Every row belongs to one group in each of 3 separate groupings. Each group adds its own fixed numbers to the row, and there is some noise. The rows also spread widely along 12 directions, which tell nothing about the answers.
(in the rows, 128 means zero)
Known rows, each followed by its group in each grouping:
[146 131 157 120 129 149 188 116 134 171 124 186 154 150  78 164 172 128
 137 117 165 192 187 127 164 146 165 111  59 134 141 121 103 150 113 121
 124 134  93 140 105] | Q_121 lisap dom
[118  89 165 164 159  96 102  91 113 151 143 142  96 123 113 118 137 154
 135 134 163 189 119 146 101 144 115  94  80 144 119 174 128 149 114 119
 172 146 120 112 126] | Q_143 biga rog
[123 175  95 106 165 124 128 102 140 106 148  66 154 100 118 173  92  88
 138  90 142 121  93 115 116 186 179  92 164 130 152 136 118 156 103 134
 161  58 169 199 117] | Q_555 Vetab fizun
[ 90 155 139 136 107 120  72 121 133 129 122 108 174 116 148 121 123 126
 144 124 141 146 119 127 115 168 122 120 106 173 114 127 112 158 155 152
 186 103 151 162 141] | Q_718 Vezo rog
[ 85 122 149 139 148  96  41 107 124  94 140 133 134 109 166  82 114 133
 139 133 129 121  83 173  88 138  75 138  91 197 119 107 154 130 181 200
 172 115 179 136 159] | Q_956 ludor fizun
[129 124 104 162 182  62 120  65 143 132 167 128 136 111 117 133 115 114
 146 132 163 135  97 103 123 165 147  81 139 160 145 126 153 154 111 154
 136 166 164 189 147] | Q_373 Vezo dom
[122 106 169 115 143 142 102 111 124 141 113 156 105 153 120 121 173 133
 149 113 138 175 133 188 128 131 104 143  49 162 122 176 140 136 128 127
 164 113 120  79 103] | Q_956 Vetab fizun
[147 156 105 141 121 176 173 115  69 140 122 112 124  98  98 157 110  81
 143 137 159 184 116 115 145 161 165  70 130 113 112 141 155 148  89  74
 137  87 128 175 141] | Q_373 ludor dom
[133 149 110 143 135 135  82 135  96  77 148 129 117  97 170  89  84 132
 123 159 138 106  68 180  89 145  89 126 121 167 101 110 150 108 138 138
 187 106 161 135 157] | Q_718 lisap rog
[145 144  74 121 108 154 107 129 201 104 146 103  71 115 165  97 121 124
 137 152 133  76 101 160 118 160 156 159 122 113 156 105  64 106 140 112
 158  72 172  88 110] | Q_555 sidok fizun
[128  88  61 158 169  87 105  90 185 119 174 129  33 119 168  87 104 158
 111 142 150  72  99 158 122 138 122 153 159 114 151 106 115  92 144 123
 146 145 151  58 116] | Q_121 sidok fizun
[113  62 121 180 159  83 160 147 125 108 129 113 131  94 140 108 140 126
 107 162 147 152  70  97 149 119 191 143 155 149 152 130 171 131 133 139
  72 222 141 126 171] | Q_143 biga dom
[168 162  87 175  73 180 113  79 188  97 143 159 137 139 133 118 160  98
 147 153 128 104 108 123 142 149  97 150  97 190 104 109 142 103  81 116
 148 177 165 148 152] | Q_555 sidok fizun
[122 110 157 167 155 115  99 120  80 121 116 106 122  90 119 111 128  93
 152 169 155 179  73 116 120 163 165  78 105 156 128 175 142 166 103 118
 149 130 151 169 159] | Q_718 lisap dom
[150 155 101 166  82 163 104 103 162 135 140 119  87 110 134 115 117 141
 141 151 145 137 138 129 113 178 110 110  88 117 109 124  79 125 107  73
 178 100 134 114 143] | Q_143 ludor rog
[100 123 114  98 137 149 164 142  60 149  96 106  64  82 154 117  95  89
 140 149 183 131 120 171 163 137 193 107 149  78 139 129  93 144 157  95
 123  49 149 100 106] | Q_373 sidok fizun
[101 113  85 139 167 126 109  85 139 133 132  93  32  99 158  84 119  95
 161 151 161  98  81 152 139 158 164 113 137 128 144 150 104 141 114  92
 137 106 187 111 116] | Q_143 sidok dom
[119 108 100  93 183 107 167 159 109 104 148 111 110 104 143 131  89 128
  97 116 140 126  86 163 128 125 186 136 179 101 168 118 142 112 154 149
 127  86 144 105 101] | Q_555 sidok fizun
[209 151 118 137  92 151 160 142 189 107 151 140 119 109 108 136 118 137
 130 174 139 149 122 117 109 168 184 104  91  98 163  99  61 112 102 113
 149  95 126 129 135] | Q_555 sidok fizun
[128 108  68 200  78 145 116 133 142 136 151 116  79  95 160 103  99 149
 100 164 151 124 135  94 118 132 120 153 144 108 104 103 110  91 141  72
 162 144 114  79 165] | Q_121 biga dom
[156 160  89 112 140 160  88 143 168  75 162  83 113 122 140 124 114 116
 135 119 105 125  64 172  74 174 127 136 122 141 136 145 142 122 115 124
 191  51 165 131 117] | Q_555 ludor fizun
[154 127  77  93 181 121 200 143 162 110 142 110 107 123 124 154 109 126
 113 108 137 126 102 143 138 154 195 125 170  86 173 121 138 125 107 119
 110 114 132 115  93] | Q_143 Vezo fizun
[120 114 143 122 165  94 103  88 177 121 132 162 112 143 135 105 158 133
 159 135 145 123 109 178 125 145 126 138  74 176 150 117 128 153 140 178
 142 144 160 120 117] | Q_121 Vezo fizun
[145 140 103 152 163  67 129  88 169 139 168 136 172 112 130 149 134 125
 146 136 177 120 122  98 148 177 160 101 126 176 152 119 110 147 120 157
 115 188 154 185 156] | Q_373 Vetab dom
[111 138  88 179 127 121 115 135 100 118 150 119 199  96 152 150 104 106
 112 130 159 148 105  73 129 146 129 123 176 191  92 125 177 127 120 128
 144 185 137 186 185] | Q_121 biga dom
[178 102 137 111 183 100 109 172  99 123 141 160  74  93 168  99 100 141
 141 182 175 136  99 206  98 153 143 107  90 120 147 170  87 119 135 121
 151 103 136  69 129] | Q_956 lisap fizun
[120  93 136 185  96 120 104 148 124 134 114 144 159 118 143 116 160 135
 130 163 145 185 124 100 139 133 128 151 100 183 101 150 161 138 133 118
 142 194 115 116 172] | Q_121 Vezo dom
[115  68 161 159 128 111  89 163 160 131 136 155 156 155 125 112 197 174
 111 123 123 201 132 135 120 128 112 188  65 189 124 166 158 128 159 148
 155 181  91  78 133] | Q_121 lisap dom
[130 113 130 177  65 150 140 129 139 133 123 116  99  95 117 113 115 148
 103 157 134 164 142  80 135 134 157 126 117  88 134  82  90 104 147  93
 144 107 109  97 155] | Q_956 sidok rog
[141 121  91 133 176  93 152 141 171 101 157 118 156 126 133 147 139 133
 116 123 136 128  84 128 148 161 176 136 164 157 162 118 157 133 126 147
  98 174 143 139 136] | Q_121 ludor rog

New rows, each followed by its group in each grouping:
[ 77 147  95 160  84 144 133  45 119 181 143 143 110 138 119 142  98 151
 107  80 162 127 207 113 145 128  66 129 125 101  86  73 126 116 161 106
 185 106 111 120 111] | Q_373 Vezo rog
[142 127  93 131 132 125 165 144 131 140 154 119 137 110 123 163  86 153
  88 103 153 165 147 101 123 155 152 113 167  85 132 125 112 105 124 107
 158 109  92 118 117] | Q_143 sidok fizun
[164 108 148 141 150 132 108 165 105 103 122 143 143 118 137 127 156 110
 141 160 145 175  78 168 115 150 139 134  90 179 122 204 159 140  98 119
 148 152 137 117 142] | Q_555 lisap fizun
[ 98 119 124 120 204  89 139  74 102 132 158 150 144 148 106 158 113 146
 114  63 146 161 119 154 117 134  95 106 141 155 114 145 207 140 116 154
 168 143 126 152 101] | Q_143 Vezo rog
[120 153 141 114 166 137 103 102 104  99 110  94 130  90 126 128 120  54
 177 141 149 145  61 135 124 174 183  70 129 166 141 152 131 170  97 139
 143  75 194 196 139] | Q_956 sidok fizun
[ 89 125 135 161 107 125 145 108 127 139 138 147 202 133 111 147 136 146
 102  92 132 175 159  86 145 128 107 140 114 166 110  86 170 126 152 166
 129 177 113 167 154] | Q_143 ludor dom
[196 163  84 110 119 151 118 146 205  72 172 129 113 125 141 111 124 139
 136 152 124 111  82 166  89 170 142 138 107 140 148 100 105 101 120 138
 171  83 148 124 125] | Q_373 sidok fizun
[134 142 117 173  91 143  86 101 147 130 142 140 143 116 142 107 131 120
 142 157 148 140 120 105 125 160 114 114  96 177 106 120 112 122 121 126
 173 150 146 152 158] | Q_718 sidok dom
[163 109 111 147 147 104 103 123 133 116 159 160  82 127 149  99 124 160
 135 159 151 137  98 188  98 142  97 132  96 147 115 148 150 115 126 114
 171 139 128  80 131] | Q_373 Vezo rog
[114 119 104 153 118 151 155 126 165 123 105  77  85 107 122 121 151 111
 129 143 139 129 109 106 168 163 197 142 140  99 156 131  99 143 113  79
 105 125 142 114 125] | Q_143 lisap rog
[155 145 141 163  88 132 146  82 142 181 154 198 182 146 103 163 123 155
 114 119 172 167 204 103 132 147  91  94  74 137 104  99  91 118 120 142
 165 176  86 149 133] | Q_718 biga fizun
[152 112  87 185 119 137 132 104 151 141 131 121  58  99 147  94 128 113
 138 191 164 101 110 116 156 157 161 117 117 110 139 128  89 118 103  73
 117 167 149 102 149] | Q_718 lisap dom
[161 148 133 119 110 114 148 183  99 142 144 164 211  97 145 166  92 142
 109 142 174 175 159 120 124 156 155 107 120 138 125 126  83 119 147 146
 156 121 105 147 147] | Q_555 sidok fizun
[160 134 105 152  88 151 115 148 157  65 146 131 114 120 142  94 128 157
 118 160 109 136  80 156  95 129 104 167 105 149 113  89 170  99 140 131
 168 117 130 104 157] | Q_373 Vezo rog
[143 100 127 187 141 104  91 117 108  97 147 156 129 111 138 101 126 134
 131 167 136 168  72 131  95 129  96 124 104 194  98 141 207 126 107 136
 164 182 138 136 177] | Q_121 Vezo dom
[ 73 104 138 115 182  98 124 122  44 130 116 114  71  92 159  93  97 115
 139 145 171 130  84 205 137 127 144 112 131 126 133 130 150 153 180 142
 126  79 168 108 125] | Q_373 ludor rog
[127 172  68  99 170 128 163  95 146 118 172 123 113 111 135 135  71 126
 121 102 149  90 123 149 120 161 139 101 151 111 149  66 121 116 132 145
 140  83 164 164 115] | Q_143 ludor dom
[152 117 149 157 121 113 145 147 143  76 165 132 144 102  95 114 106 169
  97 149 105 188  92 110  76 133 149 116  96 132 151  54 163 114 147 175
 152 108 111 152 168] | Q_121 ludor dom
[151 100 155 133 185  72 153 139  66 153 153 176 134 109 126 142  91 165
 105 143 185 173 133 162 122 142 136  80 113 119 135 146 124 127 135 142
 145 151  97 117 127] | Q_718 lisap rog
[ 78 116 114 153  94 163  89 136 127 126 119 110 124 138 153 106 145 147
 103 108 125 137 129 140 138 131  92 183 122 145  98 135 148 110 166 111
 177 123 117  85 121] | Q_718 lisap rog
[124 125 145 150 177  85 106  55  98 134 168 146 139 124  97 156 100 134
 126  93 154 167 118 138  92 148  92  81 105 160 116 153 165 141 103 157
 191 123 133 170 127] | Q_555 Vetab fizun
[131 113 127 133 169  74 162 142 119 121 135 147 150  93 144 132 116 127
 127 164 177 133 100 127 161 146 203 106 152 151 164 102 112 143 142 155
  90 166 147 146 151] | Q_121 sidok rog
[ 88  86 119 157 121 152  99 143 121 104 115 133 105 133 165  79 175 123
 118 140 123 126  91 171 147  99 105 211 102 182 110 150 186 110 158 124
 134 166 152  72 135] | Q_555 lisap dom
[162 122 146 136 100 171 174 142 141 108 109 142 118 126 101 120 165 120
 132 167 129 174  99 137 158 138 189 121  90 126 148 117 125 129 106 108
 115 131 117 116 129] | Q_718 sidok rog
[118 100 163 181 113  69  83 108 142 167 145 154 156 102 138 118 134 161
 130 154 170 168 164  88 124 154 120 115  69 165 131 129  79 135 160 152
 153 173 118 125 174] | Q_956 Vetab dom
[141 121  91 129 114 107 137 174 192 128 141 115 114 100 175 113 112 156
 107 159 157  83 142 134 139 158 185 172 134  90 179  93  32 107 180 134
 117 119 143  77 127] | Q_555 lisap fizun
[126 116 145 189  82 139 160  97 137  91 123 122 109 102 100  96 121 140
 109 171 114 149  93 101 138 124 158 117 105 111 147  39 145 121 136 147
 108 143 136 143 172] | Q_718 ludor rog
[129 156 106  96 130 159 125 163 144 140 119 115 149 128 140 146 145 105
 155 119 149 158 132 143 132 173 168 133 110 153 128 160 112 155 124  99
 162  82 135 131 110] | Q_121 Vezo dom
[112  93 191 127 156 107 143 117 172 104 129 133 166 143  71 124 192 138
 135 113 109 213  93 114 124 137 184 128  69 176 171 126 158 162 131 190
 124 143 129 161 119] | Q_143 sidok dom
[193 100  96 170 141 100 125 149 183  90 182 120  94 118 130 107 117 182
  96 166 117 142  68 137  93 161 147 124 129 113 158 122 137  94 116 120
 144 159 116  86 147] | Q_718 ludor rog
[132 136 172  86 140 163 195 145  58 102 105 185 148 138 100 139 131 131
 124 114 133 198 117 198 128 100 126 124  75 147 109 108 199 135 123 148
 141 103 107 132 112] | Q_143 Vezo rog
[189 151 134 153  72 153 130 148 195  98 123 148 166 125 130 125 186 126
 154 183 136 140 108 129 148 163 162 156  57 185 140 128  96 133 102 118
 121 173 141 131 166] | Q_555 Vetab rog
[118 141 129 145 118 139 132 111  57 135 149 183 169 129 136 143  98 145
 101 110 152 157 149 164 125 114  55 128 106 166  77 112 182 107 146 140
 172 141 117 131 144] | Q_555 ludor rog
[142 137  71 147 126 111 107 136 173 115 162 112 121 104 172 120  97 137
 116 145 145  85 109 138 117 163 135 145 148 128 145 108  98 108 149 133
 143 129 163 112 145] | Q_555 ludor fizun
[ 75 120 164 144 103 131 125 104 153 178 116 136 157 141  94 142 167 140
 129 100 150 183 195  96 152 148 147 138  70 140 136 107  87 158 164 143
 149 114 107 140 116] | Q_121 lisap dom
[135 155  85 182  89 137 102  99 193  76 144  84 119 100 138  97 132 114
 140 166 119  96  68 103 128 170 145 135 135 155 138  72 132 129 128 131
 127 135 179 165 181] | Q_373 ludor rog
[ 86  99 157 156 154  96 148 107  71 124 109 132 138  87 136 118 111 103
 129 148 168 154  96 124 142 123 160 103 132 150 129 115 150 156 136 162
 102 165 156 164 161] | Q_143 biga fizun
[121 116 106 114 192  86 170  85 125 169 139 143  76 121 124 143 109 129
 139 122 185 121 143 157 158 152 176  90 138  97 161 124 101 154 123 112
 120 117 140 112  93] | Q_121 Vezo rog
[ 92 144  98 146  93 175 104 153 130  85 115  51 152 103 143 129 131  88
 123 116 115 148  73 103 119 149 154 157 167 146 112 127 165 139 141 119
 155  86 155 158 149] | Q_373 biga fizun
[ 93 115 101 168 130 131 177  56 112 177 134 108  96 105  91 152 100 105
 109 103 162 153 164  53 173 138 175  81 163  77 142  93 115 128 120  91
 122 116 125 149 123] | Q_956 sidok dom
[130 144  68 135  64 191 129 142 191 124  98 112  91 131 174  99 152 109
 140 156 132  80 129 147 168 146 147 185 119 117 127 107  91 112 139  89
 127 128 148  73 121] | Q_718 Vezo fizun
[147 111 101 163 155  77 115 103 156 140 163 170 151 132 144 141 121 152
 121 132 162 131 137 126 125 149 104 128 129 165 120 130 143 122 121 149
 147 201 123 124 144] | Q_121 Vezo fizun
